The same things were measured in two ways. Each way mixes the same 4 hidden numbers, adds some noise and spreads widely along 3 directions of its own, which tell nothing about the thing.
In the rows, 128 means zero.
Some things both ways: the first way, then the second way.
[ 95 180 115 107 123  91 109 138 134 133 151 143 126  65 136 123 107 131]
[ 98 181 141 164 146 106 164 122 129]

[108 150 140 124 136 143 162 199  89 180 127 124 126 122 168 102 143 132]
[108 111 171 139  42 206  95 160  87]

[136 103 104 104  89 180  74 102 138 213 151 146 129 215  76 135 154 113]
[204 154 112  64 154 149 157 127  53]

[152 107 136 104  96 129 139 110 135 107 116 140 136 121 115 156 156 133]
[116  97 138 136  69 152  72 164 134]

[115 109 104 103  90 172  90 120 140 179 132 153 136 184  86 135 150 133]
[190 125  84  58 163  86 123 154 180]

[139 133  88  93  88  75  98  54 157  46 145 136 122  65  92 163  99 137]
[ 95 141 139 168  95  83 108 180 217]

[154 105 117 116 119 121 141  93 154 145 162 117 130 122 105 143 142 103]
[106 114 150 131 108  96 108 180 120]

[162 144 141 133 154  85 184 152  97 142 182  84 104  63 193 108 109 111]
[120  96 145 142 139  51 156 144  97]

[123 158 117 101 116  87 111 114 133 112 159 131 123  64 135 128 103 136]
[121 174 112 165 175  84 166 110 107]

[141 127 111 104  96 124 101 110 119 133 151 132 119 126 126 132 119 137]
[187 136 101 111 155 111 161 106  98]

[151 100 124 121 134 105 188 119 134 125 158  95 129  92 135 129 133 116]
[158  78 101 135 126  96 129 112 101]

[ 90 129 101  83  91 119  91  83 190 138 138 152 157 101  61 143 136 142]
[141 182  88 179 114 142 118 112 149]

[ 98 140  95 118 110 128 126 134 121 111 107 156 128 126 107 152 130 133]
[147 116 124  93 130 166 144 111 148]

[145 148 139  98 112 118 103 109 140 145 163 131 125  86 135 125 120 134]
[170 152 130 173 102 127 189 100  91]

[ 96 133 113  99  88 151  94 130 135 136 104 166 144 143  97 145 147 151]
[122 157 110 112 127 164  87 143 132]

[100 129  96 117 122 100 152 129 141 110 128 126 136  83 109 142 123 130]
[122 126 101 143 142 133 121 104 120]

Other things, the second way, with their names:
z765: [132 177 106 151 120 197 138  86 129]
z693: [121 153 135 130 150  60 150 163 136]
z56: [177 142  65 135 201  94 182  60 117]
z400: [ 84 155 166 140 112 147 137 149 138]
z429: [125 112 154  99 147  96 164 143 119]
z103: [ 91 123 130 186  83  83  99 168 195]
z982: [135 160 135 139 110 110 132 165 118]
z81: [157  97 102  89 123  95  95 167 193]
z61: [158  86 113  69 145 117 125 133 116]
z511: [155 128  87 134 129 196 135  60 144]
z879: [ 97 101 148 106  78 179  84 154 212]
z414: [ 49 103 191  98 128 175 106 157 122]
z276: [ 73 108 138 126  70 186  49 166 185]
z265: [ 98 138 132 138 135 160 128 114 136]
z719: [179 105 113 107 126 114 167 113 138]
z763: [109 132 118 162  98 117  98 150 179]
z954: [164 206 113 115 154 138 176 117 159]
z781: [ 86 135 155  99 141 145 110 156 127]
z200: [135  98 104 114 144  90 132 122 166]
z382: [160 132 106 143 116 139 167  91 133]
z478: [134 111  86 121 133 152 102  98 175]
z102: [ 87 119 147 171  75 170  95 134 124]
z601: [110 123 148 131 135  96 152 139 129]
z345: [137 188 114 110 142 166 117 139 139]
z589: [189 105  46 131 149  51 125 116 182]
z539: [112 134  97 157 132  86 115 126 191]
z739: [161 152  98 103 186 120 173  93 118]
z397: [156 139  96 156 150  78 139 124  77]
z981: [104 164 125 153  97 171 128 113 198]
z716: [139 119 104 123 101 181  89 118 132]
z730: [207  90  85 110 124 112 158  85 165]
z919: [176 129  95 128 119  84 138 139 170]
z380: [ 58 142 142 175 120 155 115 125 124]
z257: [166  91  95 112 132  86 143 118 190]
z807: [ 81 138 134 132 121 198  85 125  98]
z412: [161  46  91  68 150  70  80 153 146]
z582: [108 165 110 185 140 114 125 117  97]
z483: [ 87 173 145 151 151 120 142 137 135]
z839: [120 166 123 105 156 159 121 128 132]
z692: [123 157 124 125 138 136 118 143 117]
z215: [ 90 143 143 158 105 218 126  89  97]
z475: [150 139  94 116 143 193 114  87 102]
z956: [144 144  68 130 175 111 106 102 149]
z167: [ 22 174 148 208  98 149  87 143 188]
z684: [137 119 134  83 141 132 115 152  96]
z877: [125 121 176  78 109 119 128 192 160]

Some of these things the first way, each followed by its name:
[103 148 118 121 137 125 150 180  94 177 149 117 117 111 163 100 122 128] | z719
[112 130 121  95  89 123 129 107 159  72  84 171 158 106  84 178 157 137] | z478
[107 140 123 103 106 142 110 142 128 157 129 148 139 129 116 131 141 134] | z692
[ 53 161  51  97  91 124  48 113 141 155 152 161 120 131  71 125 100 144] | z954
[ 82 155 103 112 126 111 137 144 142 128 117 154 138  89 111 143 133 125] | z265
[108 166 165 104 112 151 142 185 108 138  70 181 152 113 143 143 167 142] | z807
[101 118  66 114 109 119 121  90 157 117 128 150 136 135  61 168 135 107] | z781
[110 163 143 105 116 115 137 164 116 123 118 141 134  73 156 126 126 152] | z763
[ 96 133  83 124 137 106 129 129 129 182 187 102 110 104 124 101 103 117] | z693
[ 51 191  87 105 102  95  98 159  99  68 100 167 118  56 137 138  93 171] | z981
[146 121 173  93  99 130 130 142 131 149 132 133 151  96 150 120 155 152] | z589
[116 127 122 106 110 133 113 135 130 169 157 118 129 119 127 109 128 140] | z919
[ 97 134 116 121 132 173 117 157 137 243 142 148 142 184 100 121 165  98] | z877
[ 72 158  79 119 127  81 152 136 129  75 114 147 118  66 116 151 108 136] | z215
[135 143 163  86  83 162 107 133 138 118  73 193 159 138 106 168 179 147] | z475
[ 55 159  62 123 142  99 132 140 130 157 155 123 123  95 108 120 104 119] | z400
[127 127 121 101 112 146 109 120 158 213 170 126 140 144 103 117 146 114] | z982
[ 97 156 110 134 139 121 165 161 116 118 103 161 129 111 120 160 142 103] | z414
[127  95 104 112 111 155 126 107 155 179 139 135 139 173  75 150 162 104] | z684
[111 149  91 137 142 100 148 151  98 139 159 112 102 101 149 120  98 114] | z429
[ 84 175  96 112 119  95 114 146 112 119 144 139 112  70 141 122  97 141] | z483
[ 97 151  87 130 143  86 155 143 115 133 165 107 103  78 140 114  95 113] | z601
[163 119 184  90 117 145 133 118 170 205 158 132 162 119 125 122 174 115] | z397
